The rows of a group lie close to one hidden flat surface of 12 dimensions, which passes through zero. Surfaces can cross.
Some rows, each with its group after it:
[-17 -12  18 -37 -66  27 -18  14 -24 -25 -10  43  -1 -16  31  28 -35 -16
   2  -7  -7 -19   9]  Dubud
[ 12  20 -12  11  21 -16 -20 -13 -15  11 -29  14 -21 -21   0  -5  11   1
 -23 -12 -22  -1 -21]  zonu
[-26  -8   7  43   3  -1  -3  -5 -12  49 -12 -18  19 -31 -14 -10  20   7
   3  33 -11   1  31]  tavum
[  9  16  17   5  25  -6 -23  16  -1 -18 -17   1 -38 -20   6  10   9   5
   7  -7 -25  13 -26]  tavum
[-33  -8 -36  18 -31  22 -25  22  -8  21 -21  -3   9   4 -23  14  -7   7
  -2  10 -28  14  10]  zonu
[ 11   5   2 -11  16 -35  -6 -23 -26   5  39 -11 -52 -11  -2  38  24  -9
  12  15  18 -36 -21]  pufo
[ 10  -4  -2   3  14  -8   5   3  -3  15  21  -6   0   7   3   3 -18  -9
   7   5  12  -4 -18]  Fovi
[ 13  20   7  32 -11  18  -4 -11  -3 -35   0 -10 -17 -17   5  16  18  -3
  18 -16  18   2 -17]  Fovi
[  8  -4  21 -25  21 -12 -20   0  12   7  14   0  27  14   3 -31 -10 -15
 -11  19  14   7   9]  Dubud
[-25   2  -2  19   5  -2   0   8  16   6   3  -4  -6   6   6   5  15  -1
   9  18  -8   8  -3]  tavum
[-13 -12  -9  43   6  -2  -6  -9 -10   7  -3  -2  -9   1  16   2  17  -5
  30  -6  15  -7 -10]  zonu
[ 16  -8 -13  13  -9   0  -1 -16   1 -27 -25   0  -3   0  -1   1  23  13
 -34 -14 -36   9  -3]  dazu
[-15  11  -7   4 -15  -4  18   1  12  16   5  16  11 -12   5   5   4  -5
  -7   8  -2  -2   7]  tavum
[-12 -16  -7   3  -6   7  -7 -13 -17  -9   9  -3  -7  -1  -3  19  -8  -3
  19  17   4   1   7]  zonu
[ 17   9  13 -15   6  -8 -35  12  -1 -10  14  19  -4 -11  26 -20 -10 -30
  -2   2   6 -12 -12]  dazu
[  6 -18  -1  14  29   1   0   4 -12   2   2 -10  -3  22  15  -9 -27  -4
  26  -9  15  -4 -17]  tavum
[-39  -1 -12  -2 -11  11  10  38   5  26   0 -13 -30  -5 -32  39  -1  27
  31   9  -7   4   3]  Dubud
[  2 -23 -10  -3 -13   6  13  19   1   8   8  -8  -2  32  -9   9  -9   8
   3 -24   0 -15  -1]  zonu
[ 13 -21   9   3 -18  10 -13  -1  16   3 -10 -13  21  44  11   2  -5 -24
 -27   9 -44  14  14]  Dubud
[-13   6  -5   7  -5   3  19 -24  -6  27  -7   5  10   6   6  16  -5  -9
 -16  15   0   4   2]  pufo
[-35 -15   2  -3  -3   2 -33   4  -7   7 -32  23  22  18  18 -14 -17   7
  -4  -4  13   5 -11]  Dubud
[ -1  16   5  16   7  -1 -17  -7  -4  34  -9  -4  10   7   7  -6   7  -8
 -18 -17  21 -13 -30]  pufo
[-33  -5 -10  13 -10   8  11  -9 -17   1   4  15 -11  -9  23  11   1  -6
  13  12  16 -15   2]  pufo
[ 25  19  16 -15   8  -2  -1 -24  -9 -10  35 -23 -20  -6 -10  24   0 -18
  13  12  18  -2  -5]  Fovi
[ 22  44   2   0  -2  20 -19  -5  38   5  34 -20  12  18   6 -35  41 -47
 -13   5  10 -17  12]  dazu
[ -9 -22 -35  10  23  -8 -10 -22  11   4   8 -11  26  29   0 -25   5 -11
  -6  24  -1  11  15]  tavum
[-13   5   5  12  24  -6  38  -3  13   2  -4 -12  -8  -5 -10  -2  12  25
   2   6   4  11   2]  dazu
[ -4   1  23 -29  -4   0  -5  33   9  -9   0 -14   6  -4 -32  -3  -1  30
  -5   3   6  10  -9]  Fovi
[-10  18  17  -6 -14  22 -25 -28  -9  -1   6  -6  34 -16  -4  -8   0 -20
   2  24  29   3  26]  pufo
[  5  -1  11 -20  -2   7 -34  11 -12   7 -11 -26 -24  24 -26  22   3   3
   3 -22 -20  -2  -1]  pufo
[  3   6 -16   7   5  -2  -3  -3  -1   5   4   3   1   0   8  -5  -6 -14
   5   9   1   2  -5]  dazu
[-20   0 -22   6 -22  10  -2 -25 -24   4 -29  20  -6 -12 -19  18  10  37
  14 -50  27  -6   9]  Dubud
[ -7  -2 -11  -2  12   9  16  27 -12   7 -17  19  -2  -3  12 -14 -33   2
  -1  -8 -15  -3 -13]  tavum
[  4 -17 -18 -21  15 -11  29  42 -14  19   4  30  -3   0   9 -13 -56   4
   9 -18   2 -16 -11]  tavum
[-13  -8 -44 -39  22   4  34  -3  -6  -4   2  22 -39  17  -4   8 -13  15
  32 -15 -15 -13  30]  pufo
[ 25  48  17  28   0   6  11 -12  -7  30  -9 -46 -10 -33 -56  26  17  11
 -12  -7   1  16 -12]  dazu
[ 10  -4  -2   0  -1  14   5  14  14   2 -18   2  10  33   7 -16 -10   0
  -9 -36 -13   6  -2]  Dubud
[ 16  -7  13  27  -4 -10 -15  -8 -13  19  10   1  35 -23   1 -21  -9 -12
  11  -7  33  -6   7]  Dubud
[  1 -11 -28  11  21  -4 -12 -16 -11 -11 -18  17  11   7  20 -32  -7  -7
  -7   4 -12   5   0]  tavum
[ -6 -17  24  -8   5 -10   9   6  -1   8  -5   0  -4  -2   5  -8   2  14
  -6   4 -11  -5  15]  zonu
[ 30  -1  14  33 -12   8  16  34  25 -13 -14  -2   9  -9   4 -12  -2   6
  -2 -26 -31  20   2]  pufo
[  6  25   9  -8 -13   3 -17   6  19  15  32 -20   2  -2 -18   2  27 -23
 -10  21  12 -15  -2]  Fovi
[  2 -10  -5  -9  -7 -20 -12  -4   7  -8  15  11   7 -13  -8  -7  15   6
   5  -2   4  -4  22]  Fovi
[ 27 -23  15  18  11 -18 -24  22  -1  -3  14 -16  10 -17 -12 -34   4   1
  33 -12   1  -6  27]  Fovi
[  4  11 -17 -29  19 -18  -3 -14   6  -3  19  -2   8  -1  -9 -24  22   1
 -29  22  14  -5  -6]  pufo
[-10 -20  23  44  12 -10   6  14  -7  -2   0 -15  -3 -18  15   1   3  12
  15  18   9   4 -26]  pufo
[ 18  10  -9   2 -20  -9  29  -4  19  -7   5  12   2   3   4  -6  24   2
 -29 -32   7 -13 -13]  tavum
[ -8 -11  -2   5   9 -16   7  31  -1  12 -26  10  32 -43  -8 -51  -7  22
 -42  49 -49  18  23]  zonu
[ 27   9 -13 -12  -1   9 -42 -28 -18  -3 -23 -21  16  12 -22  -8   2  -3
 -44  -9 -22  11 -15]  dazu
[ 15  46  23   1  18  28  14 -39 -14   6 -21 -27 -16   1   7  10  10  -6
 -22  -4  -7   2  -2]  Fovi
[ -8 -15 -10 -13   6   0 -35  -8 -15 -25  12   2  18  -4   0 -22  -8   0
  18  19  28  -3   8]  pufo
[-25 -31  -3  13  -1   7   4  -1   8  -3  16  -2 -20  41  17  24   8  -1
  47 -16  23  -4   4]  zonu
[-11  18   2 -59   9   5  35  13   1  19   5  29   6   1  10 -37  -3   4
 -31  -3   4 -36  22]  tavum
[ -8 -32  -2  46  -4  -4  -7  -8 -38 -27  -2  -1  -8 -30  29   7  -2   6
  23  23   4  -7 -12]  zonu
[-11  -3 -23   5  -5   3   4  17  -9  25   3  -4 -22  -6 -13  12   7   3
   3  12 -29 -11   8]  dazu
[ 13 -16 -28  -1   8 -14  30  -9  11 -13   3  -1 -32  20   0  24  18  13
   3 -24 -19  -2  -4]  Dubud
[-24  -7 -10  -4  18 -37   7  12  31   2  26   4  -9  -2  -1  -2  31   9
  -8  42  -2   2 -13]  Dubud
[ -6 -12  -3  -2 -14  -3 -13 -13  -6  -2  -5  15  25  -3  12 -12  -6  -3
 -15  14   2   2  12]  Dubud
[  4   2  31  11  11   3 -12   3 -18  -3 -24 -36 -25 -20 -25  -6  34  37
  -5  -5 -14  -5   6]  tavum
[-34  -8  20 -11 -13  14   8  10 -17   4  -3   0 -22 -22   5  17   0  11
  11  38 -19  -9  30]  dazu
[ 13 -28 -17  -6  15 -21  16 -16   0 -27   1 -11 -11   2 -18  11   0  17
  -7  31 -37  20  15]  pufo
[ -9   6  -9  30  15   9   4   2  -8  21 -11  -3 -12 -20 -10  -4   5   4
  28   8 -19   4  31]  Fovi
[-11  -7  18  16  23 -15 -42 -10 -23  15 -10 -21  -8  -3   6   8  11  -7
 -17  37 -16   4 -25]  Dubud
[ 34  -5  17 -18  10 -13 -34  26  -8  19  10 -32 -13   5 -31  -3   1  -3
  -1  -8 -22 -15  10]  dazu
[-11 -13 -22 -26  31 -23  27  -7  -2  -5 -25  18 -39  22   3  17  -7  31
   4 -35 -12   0 -14]  Fovi
[  5 -36 -24   7   5 -17  45  13   8  -9  26  -3  -8  13   8 -12   1  15
   6   0   0 -13   0]  zonu
[-12 -34  22  12  14 -15  -1  -9 -24  15 -11 -13  -8  -9   2   0   3  15
   1  20 -19  -7  25]  zonu
[-20  18   4  -5 -18   7   2  41  36  12   0   3  30 -21 -38 -13  -4  16
  -4  24  -2  30  11]  dazu
[ -1 -13  18  -6  -5   7 -11  -9   3 -14   3  -6  25   4  -3   1 -22  -6
   3  14  11  22   5]  pufo
[-25  14 -24  -9   1  17  22 -14  -8  21  -2   5  -7  20  -5  19  -9   4
  -7  -7  25  -6 -13]  dazu
[ -6 -17 -10   6   0   4 -24  -7 -20   9  -4 -20  -5  24 -15  33 -23  -4
  12   8  -1  14 -15]  Fovi
[-17  -5  -1 -15 -29   7 -19  15   5 -29  -7  -4  10  -9 -33  10  10  31
  -4   0   9  15  -8]  Fovi
[-60 -20 -28  25  16 -18   6  22  21  23   0 -12 -24  14 -17  29  14  23
  22  46  -4  20 -18]  Dubud
[ -7   6   5 -20   0   2   3  -8  -3 -23   1   5 -14 -10   4   7   7   1
  -7  21  -7   0   3]  zonu
[ 12  -6  25  32  -5  -9  -4   1 -35  27   9 -12 -21 -44   3  24  -6 -13
  32  13 -10 -20  15]  dazu
[ -1 -13   3   2  30  -6   8  48   9   0 -29 -15 -25  22  -7  -9  -5  31
  -3 -30 -36   7 -31]  Fovi
[ 11 -14 -13 -16   4  11  -4  -8   1 -32  15  -2   1  47  20  10 -34 -13
  18 -12  23   5 -21]  tavum
[ -1 -13  13  -1  18 -10   2   9  26   0   2  14  21  22  15 -17 -23   0
  22 -20  17  19   7]  zonu

New rows, each followed by its group:
[ -4  -9 -37  13  11  -1  -6 -14  16   2  -6  -2  37  22  -5 -30   2  -2
 -11   2  -1  16   7]  dazu
[-31 -17   2 -14  43 -13  10   1 -37  26  -9   6   2   2   0  -8 -42  25
   6  20  24  -2 -17]  dazu
[ -5   1   9   3  -8   1   5  22  15  14  -9   2  -1  12  -2  -1 -11   4
  -1 -17  -6   6 -10]  pufo
[ 12  18   3 -11   9  17  -2   7  -4  -8 -10  -9 -10   9  -1   3 -23  -8
 -10   1 -13   6 -14]  tavum
[-16  10  15 -45  12  -3  -7 -10 -11 -15  -7  -1 -42   8 -10  32  11  18
   1  -7   4  -8 -11]  Dubud
[  8  -6 -26  23   2 -22   1 -23  12   4  13   9  14   7   8  15  -2 -24
   6   8   1  12 -10]  tavum
[ 11  43 -24  -1  14   6 -14 -32 -10  23  34  -6 -30 -11  10  12  12 -56
   6  41  -6 -20   5]  dazu
[ 30  -6 -10   7   6  -5 -51  -6   7 -23   9   1  27   8   1  -7 -26 -27
  16   3  13  29 -21]  tavum
[ 16 -15  16  23 -13  17 -16 -11 -17  -2   8 -20  19  -4   4  -2 -18 -22
  16  27  -7   2  17]  Fovi
[ 24  17  -3  -6  -7  -9 -46  17   0  27   0 -22   1   7 -37  -4  22  -8
 -22 -18 -20  -8 -12]  pufo
[-11 -45  10  29  -4 -27 -30 -23 -25   7 -10 -17 -30  27  12  64   8  -4
  16   2  -9   3 -27]  Dubud
[  9  17 -36 -19 -18  -1 -11  15  42 -16   5  26  31  16 -14  -8 -10 -16
 -13  -4   0  29 -11]  dazu
[  5   7 -16 -23 -39   5 -12  23  19 -13  18  14  -6   3 -16  28  -9 -15
  20  -6 -15   4  14]  dazu
[ -2 -10 -11 -21 -12 -11   8   2   7   7  14   7  16 -12 -20  -4   1   7
   4   9   0  -3  29]  Dubud
[ -7  -2 -14 -10  28 -18  -4  24  -7  -3 -13  22   3 -19   5 -39 -13  17
 -14   1  -3  -6 -15]  Dubud
[  5  -3  15   9  15  -7   3   2   7   6  22  -3   6   1  23 -18  -3 -14
  21   1  28  -7   4]  dazu
[ -4   9  23  12 -27 -15  -3  12  -4  22  14 -17 -32 -31 -36  37  38  20
   8  -7   4 -15   2]  Dubud
[  2  -2 -21  11 -14   8 -12  19 -16  19  -1 -26  -1  -1 -35  13  -8   5
   1   6  -9  -6  -7]  zonu
[ 27  -9  -1  69  -1 -27   8  20  13  20  19 -15   2 -16  16  -8  11 -21
   3   7 -14  -1 -33]  Dubud
[ -3  -3   6   5 -16  11 -13  13  -1  14  -4   0  26  -8  -7 -11  -9  -5
  -6  10  -6   2  17]  Dubud
[  3 -12  -1   3  17 -19  -8 -30  -4  -4   8  -5  -7   1   1   4  22  -1
   9   5   5  -5  13]  tavum
[-22   5  -4  -7 -16   6 -27 -19 -14   8   0  15   9   7  10   6   3 -14
 -14   7  26 -12 -12]  pufo
[  6 -12  36  -5 -37  16   6   3  -4   3  -4   8  34   3  21 -15 -22 -11
 -18 -11  10  -9  19]  zonu
[  4 -23  -9  16  10 -25  -4  26 -16  25   1  13  19 -31 -10 -25 -20  11
  10   6   4  -4   0]  Dubud
[-32 -17  -3   3 -12  11  12  10  -2 -37  -6  18 -22   0  31  11   2  13
  15   5   4  -8  -8]  pufo
[-17   2 -22 -58  15   1  20 -18   5 -17  -1   9 -13  21 -19   4   4  22
  -7   1  -3   5  28]  Dubud
[ 28  -7  35 -31  12  -6 -13   7 -31  39  21 -36  26 -23 -54 -29 -15  19
   7   4  26 -13  39]  tavum
[ -8  22  19   6   5   6  -7 -10  -8   9  -8  -1   6 -32   2  -1  -4  -7
  -7  28  -1   6   2]  dazu
[ -8 -12 -16 -20 -14 -10  -6 -37  -9   5 -14   9  32  10 -12   1   0   9
 -49  10   4  11  -1]  Fovi
[  1 -27  18  19 -13  -6   9   6 -14   8   1  -7   1 -12  -1  16 -16   7
  31 -10  11  -1   9]  dazu
[  6 -33 -18 -27 -14  -9  21 -36  -5 -27  22   3   0  35   3  20   7  13
   7 -15  26 -11  23]  tavum
[ 43 -19  18  -6   9 -30  -9  13  -5  -1  12   3   2  -2  14  -8 -10 -12
  -4 -16  -5 -15 -10]  Dubud
[ -6   7  -6  -5  -2  22   7  13   8  11 -29   0  -5  19  -3  -1  -6   9
  -6 -23 -23   8   8]  pufo
[ -2  11  16 -15  -5   4  20 -17   3  -3   3 -11 -11   3  -1  28   3   1
  -8  10 -13   5  14]  pufo
[ 24   5   1  -9  16  -9   2 -14  -6  17  -4 -15 -22  24  -6  15  11  -1
  -5 -38  -2 -15  -8]  zonu
[-18 -13 -28   2 -15  14  20  21  11 -16 -10  20  -2  19  18   5  -8   7
  -3  -8 -10   2 -15]  tavum
[ -6 -30  -6  -1 -15  -4   3  44  15 -23   0  25   9 -10  17 -30 -10  11
  18  -2 -17  -5  25]  Fovi
[ -4   1  -9  26 -10   2  -6 -16  -7  19 -18  -2  19 -13 -24 -10  17  22
   6 -39  21  -2  10]  Dubud
[ -2 -16   6  -1 -19  10  -2  14  -5 -13   1   4  -9  -2   4  25 -23  -5
  39  -1  -4   4  14]  pufo
[-18  13 -16   2  -4  11  -9  -3  16 -15 -17  11  10  -3   5  -9  12  -1
 -10  10 -11  17   3]  zonu
[ 19  12  12  -3 -26  18  -8   2  -7   3  10  -7   8   9  -3   9 -17 -12
  -1 -36  25 -10 -16]  zonu
[  8  -7  28  28  24  18   0   2  -9 -21 -10 -38   8 -14  -2 -25  -9  15
  30   8  12  18  18]  pufo
[ -6 -17 -28   9 -11  -6 -14   7  11  -2 -12   7   6  -1  -2 -18  25   9
  -7   9 -29  -2  32]  Fovi
[-11  14 -17 -10  11  21  10  -6  -8 -10   1  -4 -14   1  -4  10 -18  -6
   6  33  -9   8   8]  Dubud
[ 15   1  14  13  16  -2 -18 -20   7  -9   5 -25   7 -27  -8 -14  24 -20
   5  59 -46  27  55]  dazu
[-15 -10 -19   5   9   3 -12   1  -5   5 -21  10  19   2   7 -25 -13   4
 -14   5  -7   6  -3]  Dubud
[ 10  -2  -6  -1 -17  12  11  -1  12  -3   3  -8   8   4   1  -2   6  -7
 -13   8 -30   7  17]  Dubud
[  9  27   7 -40 -17  13  -2   4  -6  10   9 -12   3 -11 -38  11  -3  -1
 -30  16 -11  -5   7]  zonu
[-22  25  35  34   5  35   8   7 -21  12  -4 -20 -24 -17  23  -5  14   0
  33 -15  35 -29  -6]  pufo
[ 13  -1   8  22 -19  14 -13  20 -14 -14  -7 -34  -2 -16 -10 -12  20  13
 -22   5 -13  -9 -17]  zonu
[  0  22 -27 -26 -26 -38 -26  31   9  26  51  21 -20 -41 -16   4  33 -23
  -6  20   8 -40 -14]  pufo
[ 16  -3  -1 -30 -14  -7 -26 -14  -5 -21  -1  -6 -27  18 -12  39  21   2
 -25  -7 -27  -2 -14]  pufo
[ -8  23   4  -2  17  14  39  -2   7  25  -9  -5 -12   7  21 -17  14  -2
 -29  -1  -7 -18   1]  tavum
[ 12   4  25 -13  24 -26  -9 -33  32  -2  23 -10  15  33   7  -5  27 -10
  -2  -8  35   3  -1]  Dubud
[-12  -5  -5   9  -3 -16 -12  -7   7  -7  -1  15  -4 -12   3   8  18  -3
   7   2  -6   4   2]  tavum
[ -5 -25  -7 -36   2   9  10  18  12   2  10   9  16  40  -8   2 -40  -8
  19  10  -9  11  29]  Dubud
[ -7  31  11   6 -14  32  19   4  16  14 -12   8   6  -4  10  -9   5  -8
  -6 -12   4  -2  19]  pufo
[  7  11 -15 -24  28  33 -15 -68 -30 -11 -33 -32   0  25 -25   7  -1   8
 -14   4 -12  19  33]  Dubud
[  5   5 -28  -9  17  -5 -11   3  -2  40   0   5  20  10 -20 -23 -18  -7
  -3  -9   7  -5  10]  pufo
[ 35   9  15 -21   2  14   4   1 -27  -9  -2  -7 -11  -3 -10  20 -47  -4
   6 -22   2  -3 -16]  tavum
[-53  11 -15 -17 -13  25   5  -6 -11 -15 -12  17 -25  -2  -3  33   4  17
  13  13  13  -1  -1]  Dubud
[-10  -9 -19 -26  -7 -21 -14   1   3   4  28  29  17   2   3  -3 -17 -15
   1  19  32  -7  -9]  pufo
[ -5  44  28 -26 -18  47 -16 -15   8 -15 -21  -8   8   4  -4  -8  18  -2
 -30  -3   5   1   8]  Dubud
[  0   3 -10  12   1   0   5 -20  -7  -4   4   0   4 -16   2   1   3  -3
   0  11   7   0   6]  Dubud
[-25  -5 -36  -2 -19  19 -35   1 -27 -12   5  20 -21  -9   7  -3  15   0
  21  -1   9 -24  16]  pufo
[ 13   8  27  -7  41 -10 -14 -13  -4 -22 -15 -25 -34   5   0   4  22  16
   2  -1 -18   7  -3]  zonu
[  5  -7  18   1  -7   2   4  -4  -4  18   1  -4   5  13  12   3   5  -2
  -1 -18   6 -14   9]  zonu
[-10 -10  13   9  -1 -25 -21  13 -11   8  -1   1 -24 -15   7  17  11   5
  -6   9  -6  -8 -28]  Dubud
[ -8  19  12 -11 -11   4  13  10  10   7  27  -2 -15 -16 -19  35  -6  -7
  29  17  14   3  11]  dazu
[ -7 -24   4  10   3  16  -2  14  -7 -15 -11 -15   6  -5  -9 -10 -17  14
  27  15 -12  18  27]  pufo
[ 24  39   1  -2  -1  50  24 -18   4 -15  12 -14  19   3   8 -13 -34 -30
  15   1  20  12  27]  Dubud
[  0   2  20  -1  -4  -9 -24  11 -15  12 -13  -3   4 -22 -11  -9  10  16
 -16 -14   1  -9 -11]  Dubud
[ 17   4  34 -16 -24  -6   5  15  20 -10  17  -4  10  -3 -12  26  -9  -9
  -2  10 -14  17   5]  pufo
[ 13  -4  -6  25  13 -17  18  13   9   4  28 -26 -24  -9  -8  22  13 -15
   9  36 -25   1  -7]  Dubud
[-33  26   3  -8 -19  37  -2 -10  16  19   5  -5  45  22   1 -30   5 -10
 -17  12  47  -1   8]  dazu
[ -6 -17  24 -34  -2  -2 -12  14  -7 -26  -1  18 -20  -1  29  -6   7  -1
   1   8 -15 -16   6]  dazu
[ 12  38  -6   1   0  26  22   1  -4 -20 -11  -8 -31 -19   1   3  17  11
 -17 -14 -14  -8 -12]  Dubud
[-23  14  -3  29 -21  36  -4 -22 -12   2 -39 -10   6  -5   5  11  10  -7
 -23  26 -32  13   9]  tavum
[ -2 -11   7   4 -12   1  15   3  18  -6  14  -2  -6   7  -2  10   6   2
  26  -9   6   0  23]  dazu
[  9  32  -6  -9  11   6  30 -19  18  12  -1  10  14  -4   2 -19  -1 -10
 -17  -7   5   0  13]  pufo
[  7  15 -12 -16   6   1 -46  16 -31  29  -2  -7 -23 -13  -3  -7   0 -23
 -29  24 -43 -28 -14]  dazu
[ -1 -14  17   2 -19   0  -9 -39  -9  -8   5  -7  29  -2   1  21 -16 -17
 -13  38   5  21   7]  pufo
[ 11 -10  18   7  10  -5  11 -18  -4 -13  -1 -14  -9   9   6  19  -2   1
  -4   5  -5   8 -10]  pufo
[-20  -6 -16  -2   1   9  -1  -2 -17   4 -14  -5 -14   5  -6  13   7  13
   2  12 -20  -3  14]  pufo
[  4  -2  16   0  -6 -19   8 -14  18 -10  20  -6 -20  24   9  33  25  -4
  14 -26  17 -10 -14]  Dubud
[ -3 -11   4   0 -25  17   2   5   2 -25  27  -1  -2  17  15  16 -15  -8
  27 -11  34  -8 -12]  zonu
[  1   9 -18  -6 -24  21 -32  36  18 -23  -6   5  15 -16 -19 -40  13   9
   3  -5 -17  -1  28]  pufo
[ 44 -38 -13  24  13 -37   4  -1  -3  -8   4  -5  -5  15  27  -7   1 -14
 -15  -6 -41   0 -18]  Dubud
[-18 -15  11  -4 -13  11   4  13  -1   8 -13  -8   8   6  -4  -7   2  20
  -1  -1   2  -2   5]  dazu
[ 26 -37 -20 -13   3 -37  17 -19 -10 -31  -2  21  24 -19   3 -31  -2  23
 -17  -7   3  -1  16]  Fovi
